The rows of a group lie close to one hidden flat surface of 11 dimensions, which may be shifted away from zero. Surfaces can cross.
In the rows, 128 means zero.
Known rows, each followed by its group:
[127 168 155 141 147 127  50 128 143 107 138 136 117 138  61 130 147 112
 133 133] | K713
[ 96 124 168 112 118 126 109 110 129  94 146  81 112 160 105 118 135 139
 100 215] | K488
[131 125 146 130 117 160 164 126  82 108 115 171 117 167 179 102 149 128
 133 133] | K606
[123 135  80 138 106 131 138 112  90 113 106 153 126 105 159 109 190 103
 126 111] | K145
[115 115 152 137 175  76  97 139 171 180 137 152 156 129 152 102  69  90
 101 144] | K606
[ 43 119 148 121 158  87 104 129 118 129  84 179 124 200  99 119 158  96
 146 157] | K488
[112 148 111 111  95 112  61 140 143 122 169  70 210 129 187 138  80 132
  77 158] | K540
[172 116 145 122 115 153 149 110  96 110 163 138 111 134 167  71 116 142
 107 122] | K713
[106 198  95 172 146 165 112 178 145 143 102  85 119 157 123 147  92  78
 173 140] | K488
[135 152 153 124 136 135 141 130 135 120 152 100  70 129  65 151 116 120
 132 103] | K540
[ 73 146 122 133 147 114 106 114 174 114  80  66  86 134  78 127 158  99
 132 208] | K540
[ 87 121 106 119 115 107  92 115  91 116 134 147 176 165 127  98 157 135
 115 156] | K145
[114 113 159 135 138 123  99 127  96  85 150 139 103 143  77 141 161 122
 121 156] | K145
[140 146  81 127 119 131 137 139 124 170 100 144 154 124 180  92 120 110
 169  52] | K713
[131 105  84 113 134 110 119 130 110 126  91 173  57 127 135 115 193 135
 136 137] | K713
[156  65 158  92 201 105 143 157 175 123  96 172 127 114 172 195 123 137
 134  55] | K540
[136 192 131 175 100 189 183 116 133 117 101 114  63 120 167  95 104  75
 106 175] | K606
[ 86 178 145 129 129 115  72 152 156 125 131  70 156 136 115 183 116  95
 130 138] | K606
[124 127 125 141 128 132 107 114 114  80 134 104 119 103  83 135 175 114
 133 128] | K713
[145 150  76 146 131 143  80 193  89 151 140 169 141 179 181 132 119 140
 134 157] | K540
[133 144 145 135 117 120 119 117 143 108 158 102 125  85 160 137  97  92
  73 145] | K606
[ 59  92  94  90 149  47 111 122 152 176 123  83 112 150  97 118 122 135
 111 186] | K488
[ 98 190 122 150 104 149 155 117 153 132 104  95 109 122 108 138  95  82
 128 133] | K488
[147 170 126 167 133 156 135 111 158 157 142 106 161 109 120  68  72  91
 127 114] | K449
[108 129 126 151 170 117  99 168 124 162 145 114 153 173 132 122 112 116
 144 174] | K606
[160 167  92 130 129 119  81 161 179 139 114 113 150  66 214 151  88  74
 116  70] | K449
[127 108  91 155 153 149 115 149  57  81 162  50 135 151 131  93 202 123
 151 170] | K713
[ 99 145 162 114 122 102 144 101 183 153 107 129  93 126 118 113  88 105
  94 167] | K606
[ 64 124  77  98 104  83 159 136 105 139 102 106  75 138 154 155 151 105
 117 132] | K145
[142  82 118 111 148 102 151 135 145 182 135 129 148 138 164  87  79 139
 137 109] | K713
[110 154 111 117 123 138 152 153 124 136 121  80 135 143 169 166 149 133
 149 106] | K488
[ 71 111 138 122 166  95 146 137 142 151 125  77 103 169 121 109  97  93
 117 173] | K713
[129 147  85 145 147 121 180  93 149 175 131 117 153  91 117  74 111 101
 114  75] | K449
[112 133 119 178 159 133 135 111  77  97 128 165  81 128 119  74 180  65
  96 179] | K606
[161  71 167 126 199 113  98 133 175 103 115 175 133 112 101 156 140 146
 125 132] | K540
[151 132 118 124 116 133  82 160 134 122 138 118  72 140 112 162 119 165
 108 214] | K540
[122 128 144 125 148 124  94 139 143 110 127 121 111 146 123 138 122 125
 119 160] | K449
[115 125  78 104 117  85 116 156 131 163  91 184  82 123 142 160  88 100
 146  72] | K449
[140 158 110 121  62 179 171  92 131  82 102  78  84  92 119 148 159 148
 122 145] | K449
[156 119 117 160 161 144 107 153 183 151  85 127 131  99  91 148 113 140
 189 144] | K713
[131  83 160  84  72 101 166  94 104 126 160  81 140 107 200  82  97 121
 117  90] | K145
[ 96 149 128 126 141 121 135 151 137 166 130  96 146 180 148 105  76 108
 134 139] | K488
[121 109 137 124 165 122 135 197 100 156  91 157 107 182 215 138 131  99
 194  98] | K145
[124 111 108  95 132  86 103 149 155 150 118 122 129 121 164 166 119 140
 115 136] | K145
[169 143  88 128 139 134 143 131 154 129 128 157  51  99 195 130 123 143
   4 239] | K145
[163 151 128 131 141 149 102 153 107 110 171 109  85 144 132 119 135 133
 116 134] | K713
[146 156 133 149 138 160 121 124 140 104 130 101 135 122 142 109 134 117
 119 138] | K449
[ 80 108 142 104 177  85  62 160  91 116 161 124 215 207 133 132 162 127
 154  84] | K488
[202 114 151 137 152 168 121 146 117  96 167 142 155 106 110 173 156 185
 142  77] | K488
[123 126 206 120  99 132 149  65 160 132 107 165 115 141 134  53  89 123
  96 171] | K606
[113 159 109 109  53 135 106  97 110  82 117  93 144 106 168 105 136 102
 118 110] | K449
[134 100 155 114 154 122  89 160 158 135  87 172 155 148 127 184 149 172
 183 133] | K488
[ 56 184  85 137 118 108  63 126 127 116  69  98 140 147 101 109 197  72
 179 128] | K713
[153 148  75 160 120 172 136 144  93 119  98 188 140 129 136 143 166 133
 155 100] | K145
[109 140 114 128 131 142  92 146  71  56 148  99 119 159 125 141 166 110
 120 131] | K488
[136  95 195 107 114 137 110 114 108  80 147 153 137 156 185  98 131 140
  90 174] | K606
[ 96  95 167 113 115 100 118 123 114 124 145  86 113 156 131  98 122 122
 135 178] | K145
[147  89 109 180 161 171 140 133 117 101 104 104 162 103 103 118 158 126
 193 142] | K713
[111 120 123  86  97 110 105 136 134 125 114 119 124 143 158 143 104 139
 135 133] | K449
[114 112 123 129 186  88 126  97 144 141 152 109 154 125 142  54 153 106
  74 141] | K449
[143  70 159 110 134  96 151 119 106 124 154 138  79 101 109 125 133 126
 126 106] | K145
[108 158 113 125 105 141 140 150 114 123 138  63 114 144 154 155 128 126
 126 174] | K606
[150 130 124 125 141 160 174 159 147 130  83 127  77 135 177 145 114 126
 153 122] | K540
[103 113  93 130 140 128 151 143 103 115  83 127 124 143 167 133 162 104
 170 103] | K713
[126 136 165 128 146 140 141 129 174 154 122  83 129 151 127  93  71 121
 153 145] | K540
[124 119 107 121 123 102 119 133 143 148 119 122 129  96 150 147 125 128
 116 143] | K606
[125 136 155 136 125 128 124 118 177 150  94 139 118 124 124 115 101 126
 134 182] | K606
[150 143 155 137 138 172 175 131 120 121 121 125  93 141 132 123 115 110
 158  70] | K540
[158 163 164 166 185 189 137 134 163  96 140  74 144 140 126 127 156 141
 115 161] | K449
[175 126 120 152 149 171 190 142 134 147 113 159  40 124 129 115 103 135
 134 144] | K540
[171 120 149 155 178 148 152 147 100 157 159 188  83 159  66  95 109 134
 154  84] | K540
[168 103 184 118 117 133 111 125 135 112 161 107 152 105 192  99 107 131
 122 129] | K145
[117 131 143 102  57 115 134  81 108 100 160  56 159  89 147 108 117 112
 109 102] | K145
[144 110  95 142 160 143  62 166 106 103 145 102 155 157 111 113 136 142
 158 160] | K488
[200 122 155 135 130 157 103 112 148  87 156 142 153  72 107 150 130 162
 117  86] | K449
[103  93 150  52 114  94 194 135 114 118 124 126  78 152 199 199 163 170
  88 109] | K488
[137 106 139 151 186 132 118 134 182 152  82 144 136 126  88 109 131 127
 187 128] | K540
[137 159 148 132 179 129 131 139 161 110 159  70 118 125 169 132 121 101
  66 136] | K449

New rows. What belongs after each?
[119 149 125 122 132 105 111 156 155 143 124  87 116 108 147 167 113  97
 134 114] | K145
[111  75  76  69  65  97 105 110 107 111  93 143 152 118 192 136 182 186
 118 158] | K145
[121 143 144 122  90 127 120 101 183 152  99 105 136 100 130 112  93 131
 126 174] | K606
[156 132  63 142 141 126 113 161 114 131 129 173  69 108 118 169 147 138
  90 166] | K540
[143 137 151 126 117 168 107 150 132  91 109 138 103 152  87 183 140 168
 168 140] | K449
[130 119 122 129 134 126 120 121 129 111 122 111 129 115 122 131 140 124
 143 110] | K713
[189 125 111 145 119 156 176 123 126 138 145 169  89  87 134 131  96 152
  89 134] | K145
[107 103 159 104 155  90 133 130 129 150 163 112  92 167  94 116 102 129
 112 124] | K540
[126 114 120 117 137  82  69 129 122 152 156 137 119 128   4 141 149 161
 162 105] | K540
[142 107 129 116 170 109 151 161 131 163 131 168 105 145 130 145 110 130
 151  57] | K540
[131 156 113 124  98 121  85 105 118 124 115 139  87 131 118  66 167 124
 119 154] | K713
[106 172  72 126 158 100 114 166 152 158 115 130 106 129 193 164 131  87
  73 148] | K145
[125 104 123 118 157 111 115 152 130 133 124 157 119 144 109 148 115 135
 133 124] | K488
[138 131  98 126 141 116 123 144 145 148 151  92 144 117 110 145  98 135
 129 104] | K488
[122 132 112 129 105 151 126 120 136 128  84 127 131 143 128 102 146 144
 165 155] | K449
[148 132 124 124 143 140 154 164 105 150 138 153  69 154 129 139 114 135
 143  93] | K540
[ 93 101 147  83 157  87 156 159 128 209 124 121 115 219 144  84  79 136
 191  78] | K540
[123 120 148 111 126 113 110 116 138  98 118 143 137 105 108 160 136 120
 136  78] | K713
[151 127 110 158 155 167 167 154  99 151 101 175  44 163 112  92 143 131
 168 147] | K540
[121 117  95 139 171  95  95 115 120  95 105 173  67  99  86 131 204  95
  96 139] | K449
[131 104 155 112 127 128 149 100 115 110 135 121  88 134  87  97 149 138
 136 116] | K540
[141 113  55 144 157 150 150 173  83 154 110 129 128 163 183  89 145 131
 170 120] | K488
[142 145 162 156 108 149  92  93 170 100 100 133 122  86 105 108 131 113
 118 199] | K606
[127 127  99 144 153 118  77 157  84  95 169 144 139 155 106 119  65  75
 120  83] | K488
[138 130 142 161 126 144 146  84  88 102 165 185 162 117  75  77 102  90
 111  57] | K488
[130 127 147 147 197 113  64 159 122 104 136 164 121 160 155 107 146  86
 109 145] | K449
[127 113 144 147 176 150 179 149  99  89 119 149  79 143 119 161 140  90
 130  99] | K713
[111 126  79 125  83 140 129 140 106 136  91 137 155 137 107 161 136 154
 190 111] | K145
[104 156  70 169 107 174 125 129 102 152  90 151 163 177 127  68 128 139
 157 204] | K145
[105 124 108 126 117 109  81 114 123 116 115 130 165 131 137 103 163 134
 123 172] | K145
[124 124 104 116 150 113 113 181 151 160 111 123 119 154 181 158  94 130
 129 153] | K540
[166 104 120 157 125 163 108 119 120  88 106 128 131  99 101 106 181 149
 169 162] | K713
[133  70 102 117 102 122 112  88 119 121  70 163 180 103 141  67 175 153
 179 118] | K713
[117 130 139 126 146 111 159 120 184 167  94 156 105 108 104 133  67  96
 131  98] | K713
[112 161  90 144 142 107  67 124 156 125 118 122 136  96 109 137 166 111
  85 185] | K145
[105 143 136 126 119 123  79 139 130 104 135 106 134 149 112 150 141 131
 114 189] | K145
[151 102 105 135 152 119 105 145 160 149 133  86 139  93  96 142 121 152
 154 140] | K713
[137 139 112 120 135 118 133 157 112 148 143 136 102 140 124 153 114 129
 135  85] | K540
[164 145 107 140 132 149 105 133  88  69 150 198 138 100 123 186 185 135
  86  77] | K145
[ 72 122 180  91 134  94 185  93 111 133 143 121 127 164 132 134 179 136
  92 115] | K488
[165 136 129 142 114 151 123 125 145 112 145 124  97  85  92 160 112 147
 105 154] | K145
[121  70 139 100 151  95 139  90 114 144 148 160 182 147 101  77 146 173
 123  91] | K449
[146 112 100 132 118 136 119 141 152 154 102 142 134 121 132 110  80 134
 159 144] | K488
[103 124 112 106 111  92 105 112 120 161 187 140 224 141  95 130  73 158
  91  85] | K145
[144 149 141 116  90 135 118 109 147 112 153  89 128  98 151 117  75 113
  88 119] | K449
[136 122 136 135 167 126  90 151 123 106 121 157 115 144 105 150 159 121
 153 114] | K713
[150 113 118 119 129 133 154 124 109 120 130 151 116 119 136 124 139 135
 135  79] | K540
[143 110 115 133 140 116 122 113 132 144 103 189 118 114 105  96 146 127
 144 105] | K713
[106 118 118 144 127 101 122 104 126 142 115 110 118 104 106  78 155  89
 146 142] | K145
[ 92 136 135 135 110 159  62 141  86  66  99 119 173 193 161 104 171 113
 173 168] | K488
[157 114 135 109 121 129 121 127 132 110 132 128  75 114 133 133 131 146
 108 150] | K713
[124 137 128 133 145 125  95 138 135 135 134 119 137 136  99 132 126 125
 136 125] | K540
[159  80 158 103 124 134 107 165 123 113 117 141 114 137 197 154 134 162
 162 148] | K145
[116 105  99 104 110 106 175 117  86 153 180 109 145 131 103 138 135 164
 114  80] | K606
[173  97 149 129 163 156 172 133 149  83 103 155  95  96 181 158 131 127
 102 107] | K540
[159 115 145 120 110 184 197 127 123 156 118 131 148 175 170  91  88 184
 164 111] | K449
[122 130 119 139 139 140 171 166  99 168 125 155 114 172 141 125  91 113
 172  93] | K145
[123 115 155  74  84 116  84 143 122 118 130  86  94 167 103 150 141 180
 178 135] | K540
[145 107 138 110 111 128 123 112 137 100 162 107 105  99  95 145 108 152
  89 146] | K488
[140 104 177 144 190 141 120 150 137 152 148 158 223 186 188  60  70 118
 152 100] | K540
[128 102  45 123 141 106 166 151 133 197 105 109 120 128 155 102 115 138
 147 116] | K488
[158 100 164 128 109 158 145 113 148  75 145  61 123  80 115 159 103 147
 116 160] | K713
[109 168  60 135 109 121 150 124 131 149 101 114 111 112 194 109 141  91
  83 158] | K145
[112 158 123 141 108 164 158 126 143  90  78 104 106 108 140 163 130  84
 153 100] | K713
[112 106 129  98 138  82  83 132 140 141 134 120 154 136  91 144 136 145
 148  98] | K540
[122 121 136 118 118 103 110 117 137 116 142 103 111  98 122 136 136 119
  99 144] | K145
[141 111 172 114 138 111 111 143 123 107 157 117 114 115 151 156 124 119
 120 107] | K145
[158 133 180 140 174 161 109 173 150 112 119 138  68 159  89 173 126 144
 171 137] | K540
[ 95 140 139 138 205 124 125 161 154 150 112 109 136 191  96 144 154 143
 154 146] | K449
[156 143 137 137 121 172 127 149 115  95 160  53 139 127 161 130 113 127
 138 133] | K713
[104 130 105 102 112 107 113 157  99 126 162  69 172 133 169 177 132 137
 125 105] | K606
[119 125 144 110  99 109 118 108 148 115 136  94 126 100 183 119  99 104
  74 172] | K606
[ 88 162 126  93 129  75  95 125 163 151  84 181  72 143 110 143 131  93
 115  92] | K713
[136 109 108 108 124 137 153 145 120 147 113 113 143 143 182 134 141 163
 148 117] | K488
